The rows come from 5 hidden closed curves, with some noise, and rows from the same curve form a group. Each curve winds through 6 dimensions. The rows are also pushed far along 5 directions, which tell nothing about the answers.
(in the rows, 128 means zero)
Known rows, each followed by its group:
[142 132 112 129 122 148 114 108 100 149 168 114 108  58] | A
[143  76 112 146 122  87  54 142 126 125 164 148 120 170] | G
[135 146 158 137  85 156 137 111 147 173 168 112 148  73] | A
[146 100 101 135 111 120 108 112  96 159 157 122  94  83] | B
[126 131 146 128 133 134  96 167 180 107 168 138 148 149] | A
[120  91 149 129 120 130  60 122 119 171 191 144 155  93] | G
[116 171 106 113 164 125 157 144 151  92 119 122 121 124] | V
[166  94  51 162 176  97 146 109  46 129 158 122  89 150] | B
[108 118 131 131 166 125 145 125 100  90  48  99 127 149] | V
[131 128 104 163 151 104 148 137 124 139 141 134 130 125] | D
[103 157 143 120 127 147 162 128 140 138 117 123 132  67] | V
[ 99 132 130 142 141 123 142 106 108 157  69  97 112  91] | V
[140 156 116 108 106 112 130 138 162 128 177 154 135 126] | B
[151 121 117 129 137 109 118 175 171  79 173 167 142 220] | G
[105  95 136 179 177 110 108 128  95 152 118 111 151 118] | V
[142  53 101 184 158  84  60 132  88 119 137 114 118 157] | A
[148 116 133 136 110 133  97 170 180 133 237 170 154 132] | G
[100 125 139 109 120 117 159 139 152 100  82 143 125 160] | B
[126  54 148 134 101 131  76  95  58 157  76  90 103  87] | V
[144 139 122  98 114 108  90 157 162 111 161 159 124 172] | A
[172 185  68 117 150 105 130 124 157  74 192 108 124 157] | A
[102 116 135 134 124 118 132 108 113 149  95 118 115 113] | B
[ 94 121 153 128 128 125 135 146 164 117 105 135 129 161] | D
[122  92 100 154 178 112 127 135  92 121 124 122 106 152] | B
[101 109 150 179 158 116 125 131 116 156  95 118 151 123] | A
[134  83 134 171 141 115 119 126  80 162 120 127 141 130] | B
[148 120 118  95  88 134 123 112 109 129 104 118  85 119] | A
[136 121  92 107 151  88  94 109  84 109 108 115 106 145] | B
[140 123  61 124 164  91 102 117 103 113 153 137  99 124] | G
[112  72 138 116 116 125  87 101  74 160 112 112  98 104] | B
[122 123 137 119 151 123 130 143 127  96 104 127 142 170] | V
[125 103 149 151 113 172 140  98  46 230  94  97  92  26] | D
[145 159 111 129 142 124 160 130 128 114 129 135 144 139] | G
[105 115 181 100  71 142  90 133 170 153 147 138 132 125] | D
[165 172  96  77 129 126 122 126 125 115 197 134 123 129] | V
[143 142 121  93  75 149 139  74 103 141  98  84  86  70] | V
[102 105 172 158 121 131 146 140 136 161 106 145 156 148] | B
[ 70  76 188 163 136 144 137 127 122 145  37 101 132 147] | A
[130 109 162 140  84 155  95 109 126 179 181 108 145  40] | V
[146 164  98 151 177 122 173 158 160  68 165 135 145 190] | D
[ 82 164 153 139 141 159 227 138 161 143  86 126 134 105] | D
[127 178 136 106 136 128 148 124 132 121  90 118 139 140] | D
[121 116 140 143 121 126 126 121 120 129  95 110 134 100] | V
[ 92 121 172 140 108 149 102 124 178 146 171 136 168  92] | G
[116 142 168 128  92 162 170 105 111 182  87 113 131  74] | D
[123 102 102 146 171  92 134 135  95 125 118 133 122 172] | D
[138  94 133 152 130 112 113 140  89 145  64 118 104 154] | G
[111 129 145 148 129 125 136 145 146 149 119 138 142 119] | B
[133 123 113 102 127 106  94 127 121 124 140 131 108 147] | V
[138 190 142  86 103 143 175 147 162 118  98 146 133 148] | D
[125 112 145 111 112 129 103 151 161 103 133 147 129 175] | G
[ 95  86 168 192 158 148 120 146 153 132 168 130 184 122] | G
[137 123 125 154 110 136 127 139 156 158 207 145 131  95] | G
[138  80 104 101  98 112  81  77  57 159 112 128  92  95] | G
[141 146 110 148 153 136 129 117 124 137 176  93 132  98] | A
[113 125 148 103 108 125 138 115 133  98  81 120 134 144] | B
[ 95 194 178  96 108 174 197  98 158 138  77  97 149 110] | V
[130  84 142 132 105  84  70 134  96 139  38 129 118 151] | D
[143 153 117 109 113 132 156  94 118 138 133  98 110 134] | A
[180 124  61  99 113  60  57 108  85 122 140 125  87 132] | D
[104  96 166 116 104 136 132 132 114 157  77 137 126 129] | B
[143 146 146  85  96 135  89 135 148 130 146 134 132 138] | B
[126  47 136 178 122  99  50 102  70 176 109  94 114 107] | A
[148 112 120 118 106 117 114 123 125 124 134 120 109 160] | A
[124 130 127 102 117 106  91 144 141 134 125 144 110 150] | D
[148 146 101  99 121 137 128  85  93 162 200 134 127  86] | G
[104 154 147 145 155 148 180 133 123 142  75 109 140  97] | D
[162 123  80 120 148 129 152 109  71 130 147 121  90 137] | G
[137 138 152 117 103 148 116 146 144 151 158 148 143 101] | A
[109 120 115 130 163 104 104 147 127 111  92 121 115 127] | V

New rows, each followed by its group:
[ 84 106 189 132  96 172 133 133 172 151 140 136 146 103] | G
[112 130 129 118 126 122 132 115 124 135 105 110 122 101] | D
[139 153 121  44  90 134 119 118 132  76  87 120  92 135] | V
[126 127 170 149  90 138 119 135 171 151 155 126 164 119] | A
[111 142 125 116 131 117 152 112 124 138 113 122 122 130] | D
[119 131  97 133 153 111 129 104 119 109 124 122 123 123] | G
[ 88 133 178  94 103 142 138  99 121 135  34 122 136 140] | G
[155 145  82 156 173 127 133 153 139  91 201 133 131 118] | A
[127 175 135 109 101 119 142 145 199 108 141 143 143 150] | V
[118 124 100 152 172 120 158 128 110 115 123 114 121 110] | B
[146 114 131 113  96 159 119  78  77 152 119  74  98  73] | A
[159 120 106 124 124 131 103 131 129  93 165 119 117 132] | A
[129 106 148 151 119 106  82 140 134 121  77 124 140 165] | B
[136 161 110  81 111 130 126  87 123 106 121 114 112 123] | G
[153 108  95 161 133 114 112 144 135 137 214 142 122 112] | B
[104  80 150 126 127  93  78 130 110 127  59 146 134 185] | G
[136 147 130 112 130 158 149 127 140 112 158 116 129 124] | B
[139  86  79 199 183  82 104 142  91 144 146 122 116 127] | A
[114  84 157 151 137 139 126 144 116 126  93 122 140 141] | B
[109 121 138 148 145 139 156 154 152 118 116 143 142 137] | G
[124 128 140 132  94 131 123 120 145 162 155 145 138  99] | G
[145 169 106  64 118 106 112 138 150  84 145 147 117 158] | V
[122 106 138 132 146 123 106 158 138 121 134 149 139 170] | G
[114 145 125 100 138 115 176 145 122  93  28 137 116 159] | V
[145 136 133 136 109 137 130 146 175 108 198 146 147 142] | A
[138 132  91 159 174 127 159 144 114 103 121 121 117 119] | A
[141 117 118 129 138 113  94 138 111 140 141 132 125 127] | B
[121 134 118 113 134  96 127 140 140 114 124 147 133 151] | B
[127 122 104 158 169 125 134 128  92 118  90 105 114  99] | A
[146 153 124 102  99 126 115 116 126 142 113 125 109 125] | B
[109 131 146 114 117 135 151 116 127 145 110 145 136 142] | G
[113 136 157 117 102 152 129 130 148 119  98 127 128 106] | A
[113  93 107 171 177 114 131 124 105 140 170 146 153 121] | G
[181 119  72 163 172 103 113 137 101 101 200 122 136 150] | A
[146 104 121 108 126 122 116 120  92 124 142 130 123 152] | B
[ 98 167 168 101 116 136 134 141 173 121  69 135 143 149] | G
[143 168  88 138 180 122 202 124 113 104 157 126 145 143] | B
[133 112 155 143 107 123 107 154 181 123 174 134 157 177] | A
[102 141 133 156 162 162 179 115 139 139 173 128 165  81] | G
[149 109 105 133 104 104  94 137 136 134 159 148 108 130] | G
[126 143 118 122 137 137 148 124 121 158 158 138 116 112] | G
[104 145 161 151 134 135 128 139 159 131 116 123 162 118] | A
[145 145 143 125 111 174 149 117  97 167 117 109 109  79] | D
[139  98 106 170 156  85  66 162 132 119 148 139 123 162] | D
[112 133 182 121 121 151 136 139 159 114  98 115 162 169] | A
[109 144 137 144 163 131 171 125 130 123 128 116 155 141] | D
[127 131 119 149 180  92  93 161 150  91 134 129 155 193] | A
[105 134 154 175 166 155 175 146 148 120 132 119 159 141] | D
[118 131 150 116 130 133 125 149 171  75 123 131 149 183] | B
[148 129  91 113 160 113 104 136 101  96 130 133 107 152] | A
[137 125  96 120 131  92  84 126 147  89 156 145 130 157] | G
[156 142  98 123 156 156 152 107  94 127 189  98 112 112] | A
[116 155 171 179 161 186 181 159 160 148 175 123 175 106] | D
[125 169 112 103 173 104 160 158 152  44  74 135 143 201] | V
[164 173  72 117 134 111 160 106 100 114  94 114  91 132] | B
[181 152  99 125 122 130 117 159 139 125 196 150 117 138] | D
[131 176 131 131 130 134 175 145 181  94 133 142 163 143] | G
[149  93 102 113 135 108  69 124 102 113 175 123 110 144] | B
[133 120 126 136 115  91  59 153 176 110 156 135 140 144] | V
[152 129 113 112 120 145 105  94  90 133 143  95 110  86] | G
[161 144  86 112 128 110 136 103 110 120 156 107 102 157] | A
[157 156 131  82  68 168 133  98 130 156 176 106 106  60] | V
[134 129 102  98 139 110 135 116  70 118  50 115  93 109] | V
[166 177  86 119 151 121 171 120 122  73 121 109 130 157] | A
[154 133  99 164 149 139 164 124 108 156 208 136 143  93] | G
[134 157  98 123 146 118 176 132 132 122 150 132 122 125] | D
[110 109 161 112  86 145 111 121 146 121 110 115 120 105] | V
[172 176  69  70 139 112 123 124 125  94 180 128 100 152] | V
[131 103 144 120 110 132  95 110  92 136  83 104 109 128] | D
[144 134 136  80  77 133  68 117 128 184 197 135 106  86] | D
[ 92 108 146 153 131 120 123 120 137 140  98 134 146 116] | G
[142 143 103 153 159 116 141 165 157  91 144 141 138 145] | A
[115 115 163 117  93 155 125 102 128 155 125 102 119 115] | A
[ 78 119 147 139 166 108 147 136 130 112  55 124 142 158] | B
[ 84  82 149 220 190 120 124 155 123 145  89 118 161 111] | G
[146 170 100 105 119 118 177 115 129  84  66 126 116 148] | G
[109 159 159 139 109 161 180 111 136 162  78 112 132  89] | B
[117 166 146  71  94 112 103 152 197  96 102 165 137 176] | G
[171  98  60 129 145  94 117 109  42 114  81 108  61 141] | D
[136  64 110 148 123  99  84 112  64 154 116 119  99 108] | V
[122 150 112 110 127 127 121 128 163 120 177 147 132 112] | G
[106  47 152 198 139 125 108 111  66 182  85  99 125 101] | A
[130 202 164 105  97 179 196 123 204 109 159 106 165 127] | A
